The same things were measured in two ways. Each way mixes the same 9 hidden numbers, adds some noise and spreads widely along 6 directions of its own, which tell nothing about the thing.
In the rows, 128 means zero.
Some things both ways: the first way, then the second way.
[130 124 118 121 168 120 127 114 107 124 144 125 135 129 158 130 111 173
 124 135 123 118]
[ 88 117  94 175 153 177  81  78 163 126 122 131 121 113 160  85  74 112
 107  78  95 100  90 136 137 111]

[142 136  77 102 157 132 113 118 141 142 156 130 121 176 192 112 165 212
 119 106  77 130]
[137  89 137 110 167 171 142 106 110 161 166  78  50  76 143 153 151 108
 110 170  89 112 134 117 113 168]

[116 116 137 126 184 103 119 140  56  97  99 137 165 101 159 165 127 196
  92  84 112 136]
[133 131 106 147 149 113 118  89 145 170 130 103  74 109 176 126 118 141
 108 147 138  94 151  98 144 136]

[153 158 199  92 107 166 127 118 157  98  95 125 145  84 122 105 148  98
 123 109 102 143]
[104 111 134 131  96 158  96 165 126 105  72  73 100  44  83  84 156 149
  98 119 100 120 104 168 114 139]

[101 172 141  86 123 101 136 122  90 137 107 112 164 137 160 136 151 168
  74 105 111 131]
[106  90  88 134 193 147 115  77 137 174 247 150  95 107 155 103  97 115
 140 129 138 145  83 108 112 126]

[139 128 104 123 103 184 170 161 180  61 108 111 117  77 194  71 118  92
 144 138  80 121]
[116  77 108  61 106 132 115 173  57 158 145 108 108  86 128 103 151 104
 119 172 136 130 163 140 112 128]

[132 145 124  98 151 136 146 113 115  88 140 119 144 115 125 101 120 144
 119 127 130  92]
[113 123 146 121 134 156 135 136 114 127 173 109 113  69 131 134 120 125
 125 144 104 125 116 126 135 142]

[178 125 178 100 135 158 172 167 170  92  65 140 171 126 159 127 136 130
 115 142 114 171]
[113 175 124 136 187 144 161 110 134 124 209 163 142 128 148 151  91 122
 178 108 155 107 128 135 124 114]

[ 91 144 154 118 134  72 117  80  69 106 147 143 131 112  81 152 131 124
  95 106 182  93]
[ 66 158  94 118 133 128 122  98 152 127 134 156 165 124 136 111  99 103
 121  76 152 109  82 118 131 117]

[140 113  85 117 126  64  87 130  60 159  74 134 129 150 137 142 153 149
 103 103 111 167]
[103 153 190 242 151 159 142 102 136  54 170 132 174  87  68 128  42 191
 156 108 148 121 123 174 112 105]

[ 35 181 149 150 103 104 118 105 135 105 190 151 116 138 172 130 146 157
  83  97 144  90]
[105 148 120 136 125 149 115 125 154 126  89 119 118  91 141 106 132 117
 114 100 126  88  96 134 139 139]

[105 125 129 116 151 131 123 160 103  74 108 100 131 121 184 127 161 173
 121  67  77 136]
[155 186 184 211 100 122 140 125 141 101  84 101 140  80 137 114 121 157
 125 118 157  59 117 132 170 149]

[126 142  74  86 158  88 118 131  55 155 115 126 127 183 111  98 133 204
 106 122 113 131]
[136 125 150 133 129 150 128 159 111 113 117 104 130  77  91 144 136 162
  97 159 130 142 151 161 137 144]

[132 120 134 131 129 108 111 125  77 106 105 127 143  92 162 163 166 124
 117  93 123 145]
[ 98 131 144  95 103 132 111 154 122 119  62 108 136  30  98  78 143 136
 140 110 174  69 102 144  76 100]

[ 79 171 171 111 131 112 148 114 101  85 136 147 155 104 126 113 123 143
  88 118 140  95]
[ 80 136 141 167 142 132 121 101 150 122 207 125  92  69 153 131  73 141
 136 126  96 119  95  91 147 133]

[ 83 158 117  98 131  68 143 109 100 128 139 127 136 163 137 122 140 175
  77 109 128 101]
[ 96 118 110 175 161 130 128 101 132 130 152 145  94 160 130 137  98 123
 110 127 123 115 122 131 154 153]

[155 120  98  83 139 136 144 111 114  93 113 137 130 103 151 123 124 111
 145 148 131 120]
[ 88 164 136 131 140 109 162 142  95 107 195 126 144 106  87 127 117 118
 179 106 162 108 119 149  97 121]

[136 124 148 118 119 108 133 127 123  94  93 112 145 107 134 141 149 111
 100  92 126 131]
[120 129 175 185 151 147 146 113 122 108 182 116 121  97 119 142  87 160
 128 146 123 108 126 137 142 139]

[129 155 197  60 104 111 136 153  86 117  36  88 153 108 120 134 196 138
  88  57  64 184]
[ 99 114  96 157 134 114 107 111 142 140 143 143 129 121 113  83 114 139
 110 111 163 127  85 136 133 139]

[139 114 172 112 184 121 119 121  95  66 111 139 165  99 118 151 128 153
 120  90 134 117]
[129 147 142 107 147 151 135 114 124 144 146 101 119  54 164 158 117 110
 114 139 115  92 137  98 133 137]

[100 148 178 128  88 132 144 146 154 117 111 115  94 104 134 128 152 135
  92  87  97 159]
[137 117 143  79 124 131 136 180 100 153 153  58 127  71 118 131 163 175
  85 177 122 130 156 160 132 136]

[134 149 153 120 144 136 129 139 100 138 115 153 142 127 142 128 133 176
 109 136 120 160]
[103 198 124 142 119 120 133 109 186 121 121 113 146  73 149  85 121 169
 153  77 169  92  92 127 121 106]

[114 164 109  82 133 172 122 156 142 118 122 108 111 155 198  73 158 192
 137 106  43 145]
[145 147 125 143 113 163 118 134 122 117 125 102 148  68 120  87 145 118
 123 106 135 119  99 157 131 144]

[104 155 138 119 112 142  91  99 134 103 140 130 124  94 174 121 148 112
 126 100 108 111]
[138 120 126 150 149 120 143 115 107 164 241  84  62 100 157 144 127 134
 123 173  95 138 139 104 159 168]

[158 111  56 117 172 116 122  92  81 106 149 150 144 129 122 147  89 134
 123 158 201  82]
[119 109 142 156 161 137 136  65 150 154 183 105  99  77 141 134 101 155
 106 150 137 125 109  95 119 145]

[129 124 142  76 146 104 129 112 139 121 116 132 113 149 121 114 128 154
 131 124  98 132]
[ 82 116  87 115 128 144  98 106 111 133 103 112 152 110 111 100 112  88
  89  90 126 105 110 149 114 119]

[120 112 179 150  85 140 143 165 170  68  77 123 105  68 155 132 155  90
 110  77  89 165]
[116  86  93  87 108  95 109 133 103 188  95  98  80 134 160 120 145 134
  64 180 139 111 175 108 151 145]

Other things, the second way, with their names:
<1019>: [ 85 130  84 125 194 197 115  92 127 116 177 204 152 136 146 147  64  69
 146  89 120 141 120 137 124 106]
<1142>: [115 162 147 184 143 152 150  92 133  94 151 122 154  85  88 130 105 131
 139  98 150 124 101 143 115 140]
<848>: [101 145 133 129 157 161 135 153 144 111 135 138  96 109 123 158 123 137
 129 128 101 121 126 146 147 139]
<1059>: [111 163  70 141 142 120 129  59 152 173 211 153 136 140 206  82 108  82
 148  84 156 110  76  83 155 139]
<605>: [119 139 121 165 168 107 156  77 137 157 249 140 113 126 143 151 100 132
 128 144 149 146 104  90 151 165]
<1026>: [167 175 185 190 113 138 170 142 143  93 117 104 165 108 107 118 136 202
 129 142 174 121 133 170 157 150]
<673>: [121 170 167 183 154 158 135 124 173  99 126 132 145 105 134 132  95 181
 123 112 133  93 106 155 158 127]
<103>: [ 97 114 123 145 128 141 100 131 128 117  85 114 125  78  84  90 126 133
 111 105 144  98  97 157 104 124]
<1005>: [127 145  81 111 108 136 133 129 134 145  74 123 110 155 152 104 167 107
 111 116 149 125 146 136 148 155]
<471>: [153 160 138 152 152 120 145 143 130 135 140 117 135 109 108 137 140 161
 123 137 172 107 130 154 145 147]
<267>: [122 176 153 176 150 123 133 133 148 114 172 116 129  76 122 106 107 168
 163 104 153  81  96 145 129 116]
<55>: [104 212 117 134 154 142 176 127 142  97 150 152 159 150 120 146 127 111
 179  77 161 108 125 155 133 132]
<611>: [128 202 114 119 123  99 154 167 113 120  96 147 153 139 120 135 149 114
 151 104 191  84 144 154 146 133]
<993>: [134 114 127 156 155 138 132 110 120 153 234 118 111 107 149 124 108 144
 117 161 122 149 116 122 156 151]
<454>: [101 154 128 124 122 127 128 131 113 124 119 102 138  83 127 101 120 115
 145 100 147  71 123 143 106 111]
<994>: [129 111 147 211 150  85 141 117 125 145 186 151  71 153 120 120 114 150
 130 161 162 101 104 117 165 177]
<684>: [122 197 111 167 112 119 133 129 165 118 118 100 142 124 137 113 138 152
 108  92 130 115 106 149 178 154]
<491>: [ 96 132 127 148 124 140 110 148 145 112 100 124  99 103 121 106 126 151
 118 121 118 108 115 148 143 135]
<738>: [160 135 155  99 123 129 136 184  90 154 179  84 117  65 152 140 149 152
 113 185 123 115 158 134 161 144]
<19>: [116 131 154 144 155 133 138 159 123 131 212 137 113 104 139 135 110 157
 138 154 120 115 109 136 162 141]
<1097>: [103  96  88 127 179 176 117 104 138 139 129 154  94 142 121 133 125 105
 108 124 118 146 119 146 123 148]
<971>: [131 130 122  77 102 110 125 144 116 161  98  78 120  53 127 108 170 143
 101 150 167 110 137 120 110 137]
<1032>: [113 139  92 144 125 113 109 135 103 136 120  99 116 128 115 111 127 114
 107 114 133 109 146 156 138 132]
<663>: [128 120 137 132 144 145 124 115 103 141 151 148 131  77 145 142 105 100
 121 144 143 108 129 108 134 136]
<410>: [133  96 106  99 170 158  97 144 124 152  91 131 116  77  96 125 151 122
  85 134 147 116 110 160 108 134]
<461>: [ 95 167  92 145 116  98 141 132 125 124 119 134 130 168 122 104 132 118
 139  93 161  98 126 149 142 137]
<186>: [ 96 121  98 126 155 130 101 122 121 153 187 119 134 124 155 125  88 124
  90 125 102 117 122 136 160 121]
<130>: [127 117 159 135  95 128 122 103 113 138 110  91 127  27 135  91 126 130
 122 142 162  89 115  95 103 133]
<822>: [108  89 127 142 170 139 123  88 125 161 190 111  93 108 144 130 101 131
 105 151 119 111 112 112 127 140]
<834>: [117 107 120  85 154 122 131 178  90 148 114  71  60  86  71 152 177 131
 107 159 118 107 151 166  97 151]
<151>: [162 160  97 110 137  83 182 164  92 163 142 113  89 193 116 173 199 130
 113 176 171 143 187 150 174 197]
<451>: [117 164 168 132 129 154 141 202 158  91  71 134 117 104  99 162 152 179
 100 140 113 117 119 174 176 160]
<830>: [ 86 109 144  91 109 135 118 141 131 143 124  70  85  34 118 110 159 129
  94 137  95 103  75 110 116 156]
<800>: [145 142 148 159 101 131 125 108 125 133  84 116 151  82 144  99 125 127
 108 128 171  82 118 116 145 144]
<87>: [133 143 103 100 170 124 149 133 128 166 177 155 133 144 151 136 140 120
 131 136 171 111 117 135 143 141]
<436>: [108 144 120 160 160 111 110 146 133 131 113 146 120 130 115 110 113 135
 127 104 158  62 103 160 139 123]
<537>: [ 87  90 152 130 148 166 111 122 143 125 178  96  92  30 110 103 111 159
 121 135  96 127  76 131 101 126]
<98>: [115 184  99  99 119 112 146 118 119 147 155 134 148 104 162 121 138  78
 150  97 165  95 109 103 140 138]
<153>: [116 138  75  94 152  80 152  89  82 188 165 129  95 151 157 139 132  65
 147 132 186  81 164  91 107 137]
<216>: [121  49 117  69 164 210  86 140 111 152  92 132 102  46 114 122 147  83
  81 148 105 123  96 144  99 139]
<695>: [136 127 115 127 123 101 153 137 120 163 124  91  70 143 132 137 183 130
  96 163 137 114 134 123 160 192]
<693>: [100 125 151 153 169 132 145 134  93 119 174  96  99 104  77 150 120 120
 137 126 118  86 115 156 107 143]
<489>: [134 191 114 160 144 101 167 146 129 126 133 132 120 182 117 133 154 137
 149 111 170  94 137 165 161 155]
<935>: [104 127 108 141 140 142 102 136 141 125  92 148 140 118 112 105 121 121
  98 102 142 103  93 157 147 134]
<254>: [113  96  70  74 118  95  97 127  93 185 106  96  93  87 115 105 164  97
  83 147 161 124 135 113 103 144]
<278>: [131 219 125 156 132 108 181 100 127 130 195 113 162 139 158 122 128 101
 173  82 165  79 108 121 154 148]
<608>: [156 154 102  80 148  80 153 165  82 180 150  92  72 131 148 179 172 120
 115 183 151 102 203 122 156 159]
<458>: [127 138 143 180 121 132 123  97 127 133 199 144 152 105 192  92  67 142
 144 135 146 107 122 103 166 115]
<954>: [ 98 180 102 155 147 106 151 109 129 129 160 102  87 135 131 126 125 116
 168  95 138  85 134 133 119 133]
<1081>: [ 75 140 177 173 148 151 142 151 112  69 192 109  95  63  77 172  79 154
 152 136  77 130 137 146 121 129]
<910>: [128 161 142 127 132  82 130 168  88 147 157  50  97  53  91 135 159 134
 124 134 136  66 119 143 121 144]
<269>: [110 132 145 104 165 110 157 126 103 159 221  98  72  69 134 168 129 119
 148 161 130  96 128  96 114 147]
<68>: [ 87 186 120 117 135  67 174 123 114 135 147 135 133 144 112 123 134 116
 178  95 209  60 116 123 105 127]
<891>: [ 79 126 111 114 174 158 119 103 136 141 167 106 111  87 128 123 110 108
 129  94 103  93  94 141  98 115]
<480>: [123 147 113 132 105 129 125 127 135 133 116  89 136  91 115 115 154 129
  77 121 131 136 101 136 155 165]
<690>: [ 95 123 137 149 160 187 114 119 149 106 200 125 120  57 131 104  87 148
 147 115  95 141  93 146 115 110]
<880>: [ 74 208  43 103 151  94 179 108 127 132 193 165 163 215 117 140 131  83
 168  68 180 148 130 142 133 137]
<394>: [157  70  51  70 201 152 115 119  84 213 186 120  77 169 164 158 147  97
  82 187 119 159 198 142 136 145]
<154>: [144 130 119 152 178 143 142 100 114 154 223 111 117 132 167 149  95 143
 124 156 122 134 167 134 149 131]
<238>: [138 196 162 192 124  89 176 181  96  89 177  98 146 147  79 154 130 179
 142 137 154 119 156 184 174 155]
<696>: [ 96 188 143 132 153 114 189 145 108 107 223 131 101 133 128 166 119 126
 197 129 132 106 146 130 129 136]
<967>: [ 94  75 184 120 175 187 142 127  84 116 220 116 133  61  91 186  83 120
  99 170  74 137 118 136 117 143]
<819>: [ 58  94 147 104 188 193 104 142 118 106 199 148 125  43 102 128  79 113
 150 109  90 108  77 152  84  92]
<313>: [106 140  99  79 168 160 128 141 119 139 164 123  82  68 138 156 134 102
 150 132 104 128 145 127 104 122]
<615>: [106 107 111 133 128 143 122  34 153 166 116 135 118  93 183  97 104  97
 103 120 159  95  98  64 120 138]
<476>: [140 129 127  79 115 112 136 172 118 152  83 102 105  99 130 124 173 167
 111 168 172 106 169 144 129 136]
<1082>: [107 134 126 125 180 130 161 158  88 128 202 120  61 137 104 181 128 117
 160 155 107 117 165 150 128 151]
<443>: [112 153 138 135 183 140 151 107 139 131 169 163 114 124 156 169  84 134
 151 136 147  98 149 115 134 121]
<1080>: [119 162  97 103 111 117 144 135 116 143 122 140 152 148 160 135 139 104
 112 126 155 123 150 122 169 148]
<979>: [101 122 130  92 170 159 142 123 118 144 210 109 102  63 128 150 127 112
 138 138 105 127 107 123 106 137]
<659>: [ 81  68 121 138 161 183  96  99 118 127 191 113 139  67  92  97  93 112
  97 113  93 145  65 154  98 126]
<911>: [132 146 130 157 133 128 134 120 138 136 108 119 112 133 145 133 130 133
  99 134 138  97 131 128 171 159]
<133>: [121 115 150 149 124  95 147  97 146 155 113  88  72  92 120 119 142 181
 110 165 171 102 133 101 110 152]
<617>: [114 213 107 164  92  63 143 118 144 140 125 107 150 153 164  94 126 137
 135  87 180  64 116 117 174 139]
<163>: [144 138  90 119 110 136  93 173 123 141  40 129 126 116 125  80 178 112
  98 111 158  95 113 172 153 148]
<322>: [ 98 150 143 138 135 164 112 139 153  99 103 115 131  51 106 117 115 144
 125  99 117 103  97 152 118 119]
<48>: [147 170  93 141 131 142 118 125 154 141 108 120 128 101 146  96 152 126
 123 100 154 115 108 143 148 143]
<280>: [130 148 168 167 170 157 160 101 146 120 194  82  88  68 124 174 112 160
 128 149  94 118 125 123 136 157]
<706>: [124 158 153 165 136 127 152 159 116 106 162 105 121 114  96 138 136 151
 132 131 125 114 118 165 157 157]
<452>: [117 182  82 157 154 131 159 108 127 119 162 130 124 170 112 131 138  99
 156  87 145 131 131 157 134 151]
<984>: [105 147  91  69 109 155 117 141 168 147  97 146 122  92 173  80 164 113
 131 101 144 119  87 121 135 135]
<1135>: [ 77 155 167 246  93 144 120  95 151  55 107 123 157 105  93  87  65 155
 123  78 121 106  85 149 149 134]
<579>: [124 136  89 144 150 131 131 113 133 154 176 125  83 137 153 118 140 112
 127 127 124 128 115 125 154 160]
<125>: [132 141  78 132 150  92 118 119 129 169 110 137 108 141 133 111 144 125
 113 125 190 101 132 130 133 138]
<423>: [149  76 144 125 117 163  93 189  83 125  29 105  96  84  91 111 155 140
  88 170 128 101 172 185 126 136]
<974>: [123 103 137 111 102 166 104 157 135 124  57 141 157  84 114  69 157 129
  97 115 161 105  76 160 131 141]
<767>: [ 93  81 139 107 147 173  98 135 133 129 110 115 153  72  92 108 116 145
  72 126 121 118  88 164 113 119]
<728>: [127 128 189 173 174 172 166 118 130 112 252  73  87  63 114 164 111 171
 137 161  70 132 110 141 137 159]
<437>: [125 154 185 182 132 166 138 131 118  81 146 133 131  39 102 122 106 123
 168 113 131  95  90 136 117 137]
<1128>: [ 88 108 145 154 131 162 104 138 147  95  77 164 109  85 114 115  89 158
 124 132 137 121 132 142 122 112]
<966>: [114 106 110 145 154 123 138  84 146 155 117 175 136 171 141  99 107 142
 126 131 207 103 121 133 122 125]
<847>: [111 141 117 150 132 105 127 130  96 139 123 126 130 142 129 113 119 100
 123 113 154  67 127 141 145 136]
<836>: [121 145 150 192 138 135 146 101 149 113 126 103  88 102 110 130 125 149
 125 127 130 104 113 131 138 162]
<162>: [107 110 139 121 160 136 141 131 113 146 212  93  97  95 127 115 126 141
 140 141 115 110 108 141 114 134]
<978>: [112 129 130 102 150 121 149 129 108 140 189 105 115  50  85 120 146 137
 160 136 170 132 113 131  71 129]
<688>: [157 124 153 118 124  93 137 142  99 171 174  81  90  52 148 136 142 161
 118 192 157 106 156  97 135 146]
<357>: [123 108 155  97 136 123 135 137 104 151 144  85  97  56 132 133 127 159
 123 173 146  93 157 121 100 119]
<102>: [107 118 120  37 151 160 137 153 110 144 119 125 147  63 103 128 157 114
 130 131 166 116 123 151  75 112]
<1004>: [104 135 168 194 150 192 139 137 138  64 118 122 122 109  84 124  96 163
 144 109 100 119 123 193 122 128]
<976>: [155 207 118 143  87 137 141 152 134  98  21 100 190 133 116 105 163 143
 104  89 172 102 153 188 161 140]
<1022>: [109  84 114 106 146 178  97 110 125 149 142 106  95  37 137 107 127 100
 104 132 101 122  93 114 105 135]
<699>: [144 141 173 193 153 134 160 121 122 119 175  78 138 126  99 137 120 179
 106 143 133 108 124 173 149 157]
<18>: [113 175 158 206 129 129 145  89 151 101 176  93 122  87 141 128  87 161
 133 112 117 112 117 115 154 140]
<796>: [147 173 184 142 116 156 175 101 159 114  70  82 162  66 124 119 157 159
 124 111 176  71 102 136 114 149]
<231>: [116 156 117 121 128 140 126 121 144 131 134 135 166  91 142  81 125 125
 144  94 171  99  90 142 120 116]
<528>: [119 125 114  37 105 167 120 181 100 134 106 101 134  45 128 134 168 115
 101 148 109 150 151 142 122 129]

Some of these things the first way, each followed by its name:
[175 109  85  72 174 133 133 167  81 130  88 114 127 174 167 102 167 196
 162 133  69 179]
<611>
[137 115 143 112 130 146 117 127 129 103 118 116  99  99 163 124 149 120
 163 120  92 153]
<617>
[146 134 106 101 132 121 149 131 117 135 129 106 132 167 155 131 150 149
 123 144 144 139]
<87>
[135 145 112  97 142 129 148 134 131 105 136 107 145 168 155 115 156 163
 111 117 131 114]
<216>
[167 125 130 106 111 160 105 100 140  90 123 111 123  92 143 140 170  79
 149  98 132 124]
<695>
[125 112  78  85 138  94 142 142 106 114 119 100  88 165 131 111 180 183
 115  75  81 139]
<967>
[135 158 170 115 118 160 144 150 130 108  97 122 150  94 151 113 146 143
  99 108  96 152]
<690>
[137 151 117  75 117 123 120 116 121 123 107 135 132 157 129 109 149 120
 125 134 135 129]
<605>
[134 139 144 105 131 107 117 120 105 117  94 128 159 129 141 126 135 121
 114 129 129 134]
<688>
[164 116  52 137 118 115  76 131  76 167 113 100 100 152 144 123 170 141
 134 102 116 159]
<1026>
[109 154 156  94 109  95 125 116 123 137 111 122 125 132 141 114 165 146
 101 100  84 145]
<461>
[107 157 151 119 122 110 136  98 159  74 128 145 170 118 136 101  93  94
  96 140 161  67]
<130>
[170 108 113  91 137 110 154 131 101 136 107  90 111 146  97 139 153 143
 122 121 134 151]
<767>
[147 101 110  89 167 116 177 110  95  61 118 137 153  86 142 163 113 124
 119 138 163 100]
<68>
[117 137 195 139 161 113  79  93  43  77 112 164 186  50 122 191 145 129
  97  69 161 119]
<313>
[ 96 151 166 105 132 149 128 157 118  71 103 119 134  95 177 130 174 175
  98  47  63 144]
<1022>
[134 158 174  62 143 146 147 115 183 105 125 122 144 145 152  95 136 156
 126 127  84 120]
<278>
[114 137 128 111 132 132 145 150 141  99 125 121 120 148 159 111 148 165
 113 106 104 134]
<911>
[146 140 142  95 169 129 145 115  88 104 126 138 162 128 111 127 113 154
 119 147 160 113]
<322>
[217 151 184  76 160 140 127 123  71 159  78  79 188 126  76 102 183 163
 121 111  93 168]
<984>
[142 120 133 112 123 166 188 168 151  75 113 117 122 102 191 131 158 134
 133 128 107 155]
<819>
[ 94 156 191 105 115  95 125  93 125  90 124 151 158 106 141 162 161 113
  89  94 147 112]
<269>
[153 102  76 127 121 127 188 195 131  94  73 104 131 135 180 130 146 156
  91 111 106 162]
<966>
[ 82 177 175 137  66 139 130  96 175  81 140 125 138  87 148 122 116  45
  95 126 177  81]
<993>
[142 122 108  94 144 142 152 129 118  87 115 130 134 114 155 131 120 128
 132 140 140 122]
<103>
[ 77 161 119 124  87 150 168 150 187  90 160 137  93 158 190  98 130 122
 120 157 144 115]
<935>
[152 140 153  91 165  86 134 110  97 121 100 141 190 160  98 115 112 149
 101 147 154 111]
<1019>
[128 153  86 132 124  74 133 146  81 166 111 144 151 193 139  83 142 175
  88 152 128 140]
<1128>
[160 139 117  98 155 140  65 119  71 159 113 115 136 151 161 127 172 170
 155 112  96 163]
<48>
[157 125 107 125 132 162 140 137 119 101 128 122 124 103 161 114 138 119
 147 142 130 136]
<491>
[210  89 148 133 122 167 102 142 169 111  64 126 134  92 163 142 134  78
 158 129 109 181]
<154>
[178 144 160  54 146 175 171 122 157 100 121 111 132 122 111  91 155 146
 143 132  95 133]
<830>
[114 147 167 120 112 136 133 140 130 102 105 112 136 104 158 134 159 129
 105  94 108 148]
<231>
[111 145 171  94 124 103 130 142 106 111  76 136 158 135 155 155 149 139
  96 105 124 156]
<125>
[131 143 128  89 158 104 146 118  98 111 124 119 139 148  87  80 114 163
 112 130 123 102]
<1080>
[108 161 160 104 104 149 140 106 139  57 109 178 167  73 148 149 108  71
  97 134 184  93]
<978>
[196  85  60 106 169 125 127  98  99 117 133 111 130 123 143 151 117 118
 158 154 163 115]
<822>
[ 82 154 177  69 146  95 122  63 110 100 155 144 143 118 145 166 121 120
 124 135 163  89]
<910>
[126 122 158 112 171 137 126 106  95  61 118 156 163  47 161 173 121 146
 111  93 124 113]
<954>
[199 119 128  84 155 161 127 103 121 110 113 106 148  96 119 136 146 128
 139 114 124 130]
<728>
[131 124  97 108 160 163 139 133 101  76 144 134 118 100 167 136 142 169
 133 104 119 120]
<979>
[147 139 193 106 142 136 159 112 120  72 104  85 180  74  99 124 104  91
 109 126 154  94]
<738>
[160 108 103  80 131 130 141 151 137 135  93  82  93 146 154 133 171 172
 123  85  63 175]
<699>
[130 128 132 112 152 123  90 104  55  58 109 106 175  72 156 157 163 108
 124  66 132  96]
<437>
[182 112 134 125 139 109 117 132  95 154 101 107 137 152 119 147 165 140
 128 125 141 172]
<673>
[156 152 119 117 100 137 165 160 187 156 112 146 127 192 158  68 130 146
 113 187 116 162]
<476>
[115 143 170  81 137 102 189 144 123 104 101 101 163 147 159 147 139 151
  94 139 134 135]
<436>
[205 109 106 127 110 155  98 142 146 148  85 118 120 128 167 119 187 122
 150 110  79 190]
<1004>
[110 138 117 145 104 115 136 138 158 102 121 117 139 133 187 113 129 115
 102 126 125 115]
<423>
[100 146 164 123 121 116 121 128  89 111 113 121 145 101 178 168 162 136
 104  96 123 148]
<267>
[135 134 103  92 134 114 102 102  74 110 116 118 128 117 120 140 157 133
 116  87 133 117]
<151>
[ 76 184 102 107 116  93 175 111 113 120 175  77 139 167 127  85 125 161
  72 130 156  61]
<974>
[ 91 134 172 106 124 114 152 153 119 108 107 103 100 114 145 131 152 166
 106  89  79 159]
<186>
